The rows come from 4 hidden closed curves, with some noise, and rows from the same curve form a group. Each curve winds through 8 dimensions. The rows are also pushed far along 5 directions, which tell nothing about the answers.
(in the rows, 128 means zero)
Known rows, each followed by its group:
[100 108 133 110 175  74 131 111 123 145 173 121 120 170  96 139 158 138
 106 134 127 156 128]  k_249
[136 129 165 120 129 127 137 154 102 167 142 122 110 187  93 153 142 141
 164 171 122 133 120]  k_15
[ 82 113 101 159 188  33 105  82 148 122 155 118 176 104 117 167 129 156
  85 186  98 154 130]  k_709
[151 154  96 151 143 134  87  84 125 103  99  95 103  80  96 112  85 165
 101 187  69 136 159]  k_249
[162 155 126 102 122 119 144 187 102 119 105 120 119 106 141  97 142  91
 117  92 140 106 109]  k_709
[126 161 111 101 155 139 137 105 115  83 121 108 138  76 172  83 130 104
  59 111 126 110 140]  k_15
[142 140 163  80 134 112 143 161 107 119 143 119 123 155 121 105 165 122
 125  95 161 103 107]  k_709
[ 94 102 145 166  97 165 118 108 148 152 144 128  95 186  97 164 139 149
 191 132 139 149 124]  k_249
[107 147 150  76 138 119 146 111 131 115 163 119 139 154 166 104 161 114
  86  78 124 118 123]  k_15
[158 117 134 112 132 129 123 152 105  93 109  90 120 118 100 128 126 117
 133 152 153 111 122]  k_709
[124 122 117 102 151 114 153 148 106 102 143 123 168 113 174 129 131  57
 100 112 149 125 132]  k_598
[ 55 110 103 189 119 161 101  47 189 132 158 144 174 140 176 180 115 185
 128 133 106 159 144]  k_249
[144 101 113 126 125 137 110 136 107  89 128  92 147 129 106 141 115 117
 137 162 147 130 138]  k_598
[168 173 134 127 157 105 105 150 106 138  79  98  91 111  75 126 122 169
 140 198 106 125 121]  k_709
[131 127 101 137 170  80 119 131  83 117 170 125 144 134  89 118 123 131
  82 140 100 140 152]  k_598
[137 163 142 126 146 106 103 131 125 144 110 107 107 134  86 126 142 196
 137 166 113 124 111]  k_709
[148 150 129 118 157 123 118 111 118 135 118 111  89 114 107 111 118 161
 108 154 106 130 138]  k_15
[129 130 110 155 162 104 110 124 111 110 157 103 128 141 117 160 123 158
  93 141 109 140 143]  k_249
[139 138 156  91 122 142 155 143 114 111 131 140 117 142 145 106 117  67
 129  86 136  99 134]  k_15
[ 81 148 148 105 109 162 121  82 170 144 151 139 140 184 161 124 141 157
 144  96 111 133 127]  k_15
[151 121 122 120 100 204 136 119 125 129  90 134 100 108 132 105 113 121
 151 147 146 138 147]  k_249
[164 138 136  50 149 129 148 159 108  91  99  95 116 102 147  93 128  64
 106 106 165 102 119]  k_15
[107 152 122 114 165 109 112  90 142 149 158 131 129 146 141 120 132 160
 106 124 102 145 140]  k_15
[ 91 135 122 168  94 154  95  59 200 121 115 122 133 119 159 154 122 178
 141 133  99 135 125]  k_249
[ 98  97 125 149 108 124 137 127 126 148 162 137 125 155 107 127 158 125
 136 113 130 148 114]  k_249
[115 159 134 141 134 132 118 116 158 156 106 147 123 132 139 145 131 190
 140 133 118 136 122]  k_598
[111 101 126 100 133 107 127 129 128 150 149 119 127 151 100 111 134 113
 135 119 121 140 110]  k_15
[123 151 122  90 181  65 137 103 126 111 136 120 124  91 137  91 159 108
  61 120 122 132 132]  k_249
[ 97 160 121 116 162 104 110  92 131 115 148 121 151 137 134 118 111 140
  98 126  80 127 140]  k_15
[177 110 143  94 148  89 151 198  73 121 124 100 115 146  86 139 144  76
 131 160 155 128 120]  k_709
[152 137 162  95 101 183 163 174  82 131 144 123 108 180 134 109 152  96
 141 103 153 113 129]  k_15
[137 160 103 104 156 117 126  85 157  92 109 130 131  54 189  91 128 126
  54  92 123 121 146]  k_249
[ 41 158 126 164 120 110  92  50 187 191 166 157 154 167 126 127 158 226
 148 137  61 159 114]  k_598
[205 121 152  69 119 124 144 187  76 117 109  95  71 149  68  93 127  73
 135 132 136 114 128]  k_598
[114 133  79 168 125 154 116 101 129  66 106 122 171  49 166 122  96 109
  87 139 121 119 151]  k_598
[135 143 133 127 133 129 116 130 134 133 114 146 120 137 114 127 109 146
 149 122 125 122 135]  k_598
[170 169  99 140 137 126  90 170  89 132  87  83  98 108  69 105 107 180
 131 165  96 127 114]  k_598
[127 133 136 116  93 173 125 112 138  90 115 107 128 120 146 113 111  95
 134 118 121 104 127]  k_15
[149  57 115 106 134 146 135 148  85  93 153  94 135 159  96 146  98  70
 126 150 157 140 151]  k_15
[ 95  54 127 149 153  90 138  99 130 102 184 123 172 143 130 187 112  94
  98 157 132 139 148]  k_15
[152 210 119 127 196  70 108 139  94 119 133 104 100 120 115 110 139 175
  61 123  83 119 138]  k_249
[134 138 145 108 144 114 142 165 117 147 118 137 113 146 114 132 142 141
 134 111 147 123 111]  k_709
[ 94  94 129 125 142 128 148 123 120 146 164 141 125 165 112 134 146 104
 142 112 158 150 132]  k_249
[137 122 125  97 113 169 134 123 125 108 134 132 127 129 147  94 143 115
 128  90 171 127 141]  k_598
[110 106  97 137 136 148 115  84 149 121 120 128 133 100 136 125 115 144
 121 144 135 148 146]  k_598
[163 135 154  83 113 133 155 163 110 163 138 137  96 181 130 120 155 100
 143 108 130 142 125]  k_709
[136 184 165  91 125 130 142 146 124 178 128 143 114 164 146 106 182 154
 149 124 128 132 110]  k_709
[120 162 163  80 150 102 162 156 104 131 161 134 114 180 134 106 189 123
  95  65 145 118 114]  k_709
[121 125 122 125 140  95 146 122 123 119 145 127 140 108 142 118 144  96
  82 129 105 132 128]  k_598
[122 135 112 138 100 174 116 118 144 119  80 127 129  94 126 113  90 111
 173 143 127 120 128]  k_598
[154 126 108 138 142 121 119 146 113 125 121 106 118 124 121 149 129 146
 109 152 124 149 135]  k_709
[123 141 114 140 140 120 113 119 122 122 103 127 138  85 101 105  97 131
 139 163 112 116 130]  k_709
[127 118 139 122 139 107 135 124 132 127 138 151 132 146 116 140 122 125
 129 120 133 126 141]  k_598
[141 114 100 124 150 109 147 136 107  81 117 135 140  61 138 102 106  64
  71 109 133 115 146]  k_598
[132 136 108 128 138 157 118 144 110 108  87 100 107 108 104 118 101 121
 141 136 138 122 124]  k_249
[143  80 129  86 138 103 156 156  87  97 154 120 149 126 110 106 126  32
 118 121 163 116 134]  k_709
[127 178 115 121 135 147 111 108 130 127  94 108 102  99 122  87 146 168
 110 141 107 134 125]  k_249
[121  86 110 136  98 135 118 142 122 107 139 121 153 136 103 126 118 102
 147 110 143 126 119]  k_598
[144 109 133 133 143 121 128 122 120 114 150 121 117 152 127 160 124 123
 117 135 138 137 150]  k_249
[162 173 143  80 109 218 141 139 115 100  45 104  85  88 140  75 110 110
 147 131 153  93 126]  k_15
[108  99 135 135 108 143 124  98 165 126 132 124 124 160 135 173 120 126
 145 140 119 148 132]  k_709
[158 150 150  89 100 181 135 138 128 141  71 116  62 127 101  85 141 126
 170 137 147 127 119]  k_249
[103 181 154 107 149 134 140 106 136 143 128 146 125 136 155 111 140 146
 119 124 112 116 130]  k_15
[131 122 104 155 139 117 107 106 141 143 125 121 124 125 120 160 110 157
 119 173  93 162 143]  k_709

New rows. What belongs after each?
[128  76  96 126 166  61 141 159  87 115 174 129 192  98 122 128 121  72
  89 143 145 133 131]  k_709
[104  98 150 134  68 226 147 125 148 103 110 136 137 157 161 155 118  99
 187 104 175 112 126]  k_709
[146 113 115 106 140 148 137 142 107  90 124 111 123 112 137 117 105  99
  95 100 147 114 136]  k_15
[133 200 155  92 121 174 145 128 131 158  88 152  79 134 138  75 148 139
 155 106 127 117 128]  k_709
[106 131 110 142 129 140 115  90 140 120 127 110 127 114 128 125 148 161
 108 151 118 148 129]  k_249
[101 114 153  89 111 150 134 112 169 162 125 124 125 162 146 133 155 148
 162 112 152 142  97]  k_15
[141 155 144 120 131 115 145 113 137 121 151 154 116 123 171 116 149 107
  97  89 129 119 149]  k_249
[110 163 117 167 150 140 109 120 120 106  92 119 131 109 110 146  91 163
 128 161 101 112 137]  k_709
[ 96 186 117 141 146 116 106  90 144 157 147 144 138 124 142  95 149 208
  98 110  81 133 127]  k_709
[126 110 139 122 115 115 148 145 126 140 134 135 125 144 125 138 135  99
 128 121 117 131 115]  k_598
[156 154 108 147 156 106 123 172  74 165 115 125 104 128  68 121 118 150
 129 179  93 147 133]  k_709
[157  66 117  87 123 173 146 154 105  40  92  76 149  92 142 141  81  32
 120 138 187 105 135]  k_15
[149 129 140  97 163  85 141 139 101 150 164 119 101 140 116 108 157 122
  95 125 126 136 131]  k_15
[105 132 111 142 122 164 105  75 163 142 114 137 121 114 128 118 125 187
 139 142 126 151 141]  k_598
[133 186 133 125 138 107 110 132 136 126 113 123 138 107 145 106 129 167
 110 110 102  97 112]  k_709
[ 99  93  96 149 160  82 142 146  91 130 186 138 180 130 126 141 137 105
  84 119 125 147 135]  k_709
[129 145 127  77 146 106 132 130 122 126 130 119 117 118 124  72 131  95
 107  92 119 118 120]  k_15
[126 138 104 121  95 176 112 113 152 101 103 113 134  89 168  98 125 125
 129  94 141 120 117]  k_598
[148 134 137 127 115 135 139 126 120 147 119 146 109 125 117 114 135 123
 131 143 119 135 141]  k_249
[123 107 118 165 120 149 103 136 138 168 114 123 124 152 100 173  92 165
 191 178 122 149 121]  k_15
[170 168 120 120 139 134 135 176 105 117  69 115 111  86 132 118 123 114
 132 144 140 113 120]  k_709
[116  55 113 162  93 148 128 103 154 105 124 121 125 112 116 157 117  92
 149 139 158 143 131]  k_249
[122 123 102 134 151 104 143 145 100 137 147 140 149 116 131 122 130  98
 103 130 120 145 136]  k_709
[ 80 109 128 174 171  48 102 129 114 154 172 128 175 162  60 171 118 189
 130 178  86 133 110]  k_709
[120  81  98 177 162  80 114 160  96 120 145 118 173 135  80 190 102 147
 124 177 132 146 131]  k_598
[ 97 135 147 130 106 112 129 120 154 132 141 136 161 154 145 142 152 134
 140 114 114 122 108]  k_598
[159 143  72 186 122 159  68 119 124  76  68  77 125  61 105 141  52 169
 122 179  91 118 143]  k_598
[ 94  84 123 140  69 175 120  98 171 138 136 122 142 146 145 140 151 149
 158 116 145 150 107]  k_598
[134  54 131 134 111 111 149 146 115 121 156 118 113 151  92 153 148  82
 136 124 168 146 125]  k_249
[150 159 139 127 101 176 125 149 127 143  91 136  96 138 120 113 105 145
 160 115 115 115 123]  k_709
[ 96 134  93 130 146 114 118 122 130 103 133 118 179  95 159 119 104  95
 101 111 112 120 124]  k_15
[161 105 100 132 115 162 115 128  97  70 123  94 138  91 119 114  90  92
 111 148 131 117 152]  k_709
[126 177 145 107 124 122 110 125 142 149 131 118 124 160 139 119 146 163
 141 117 103 125 112]  k_598
[107 142 116 152  92 159  98 117 157 146 100 139 125 126 108 113 113 174
 173 116 109 126 109]  k_598
[127  94 131  82 131 103 142 112 145 100 147 120 141 125 160 122 125  46
 110  96 141 126 133]  k_598
[161 113 112 127 145 117 141 185  86 113 125 105 130 123 126 144 135 104
 106 131 158 133 125]  k_709
[141 100 115 135 120 113 109 127 116 115 130 108 120 130  69 125 114 131
 128 157 108 136 130]  k_598
[ 70 131 131 175 162  66 102  62 174 170 160 168 150 158  98 170 133 222
 119 161  71 158 138]  k_598
[100  88 139  96  99 153 139  84 162 117 155 141 144 138 155 108 138  89
 139  93 154 130 132]  k_709
[137 161 124 123 101 153 105 103 146 118  96 120 103 104 113  82 123 154
 137 119 105 117 125]  k_598
[133 148 126 106 167  91 128 115 112 121 142 116 132 124 123 116 148 139
  88 153 116 136 139]  k_598
[ 62  79 109 163 131 103 126 107 151 126 178 155 207 146 148 169 147 148
 121 112 151 148 122]  k_598
[101 116 124 108 140 128 135 146 113 117 145 123 167 163 132 139 113 103
 126 109 131 126 125]  k_15
[113 169 129 159 107 180 117  93 152 160 119 142  82 132 138 117 165 206
 139 121 124 150 133]  k_249
[125 131 136 120 112 136 135 119 147 164 135 147 116 158 145 136 137 131
 142 120 110 149 130]  k_709
[116 173 122 151 146  90 101 130 129 135 106 124 145 113 101 129 132 194
 129 160 100 120 112]  k_598
[106 127 117 148 113 111 112 116 147 110 137 137 161 125 133 132 120 135
 120 101 109 117 123]  k_598
[117  83 122 102 151  93 157 159  95 149 165 134 156 161 111 134 153 106
 104 126 144 155 122]  k_249
[110 167 120 135 134 128 110 112 123 140 146 144 137 147 123 106 135 163
 125 119 100 131 135]  k_598
[138 115 146 135 105 151 102 101 166 134  95 111 114 136 112 156 105 165
 176 173 122 130 123]  k_709
[177 182  88 133 159 104  94 137 110  79  87  89 115  39 133  87  71 110
  79 125  85  95 140]  k_15
[129 130 138 123 110 169 118 118 131 144 133 131 132 141 136 118 140 172
 149 132 147 130 126]  k_709
[127 128 131 133 118 141 126 126 150 132  91 122 126 112 137 148 127 128
 156 159 142 136 120]  k_709
[155  68  98 128 112 140 124 130 121 101 118 104 137  91 115 124 103  79
 133 160 154 142 137]  k_709
[185 120 114 130 139 120 122 171  84 134 115  96  95 143  84 149 118 131
 126 178 115 150 139]  k_709
[107 132 130 142 129 132 133 133 138 129 136 136 158 142 159 159 137 139
 127 119 134 128 122]  k_709
[162 114 159  95 102 141 125 148 129 123 125 105 114 160 118 134 135 133
 152 124 152 114 113]  k_709
[122 135 185 104  97 147 151 138 133 191 132 161  97 204  98 130 173 153
 188 138 131 141 113]  k_598
[131  54 135 104 155  53 149 145 109 122 189 136 145 175  86 151 142  92
 104 112 148 143 132]  k_598
[124 162 166  88 139 100 148 107 148 148 156 140 112 134 175 100 171 118
 101  91 126 115 119]  k_15
[ 98 119 105 130 135 141 119  94 157 142 114 129 138 101 150 130 115 130
 133 140 131 149 128]  k_598
[116 131 130  99 120 126 145 133 145 120 129 141 131 120 160 101 146 102
 113  58 148 114 113]  k_709
[118 113 120 149 150 118 133 140  92 118 161 113 157 145 125 163 122 124
 106 161 121 135 139]  k_15
[158 210 133 120 131 117 120 159 116 151  70 120  82 108 107  94 135 150
 138 142  88 118 112]  k_709
[ 98  86 116 151 155  66 123 108 143 124 159 122 153 151 108 182 113 115
 107 155  96 155 134]  k_709
[120 110 157 140 108 114 133 127 125 140 158 138 134 185  86 155 156 158
 140 149 115 134 125]  k_598
[103 117 125 139 123 114 101 111 150 136 150 111 155 165 128 165 124 150
 148 146 106 143 119]  k_598
[100 136 121 135 144 127 120  71 161 126 126 128 144 105 157 138 129 147
 109 160 115 147 143]  k_598
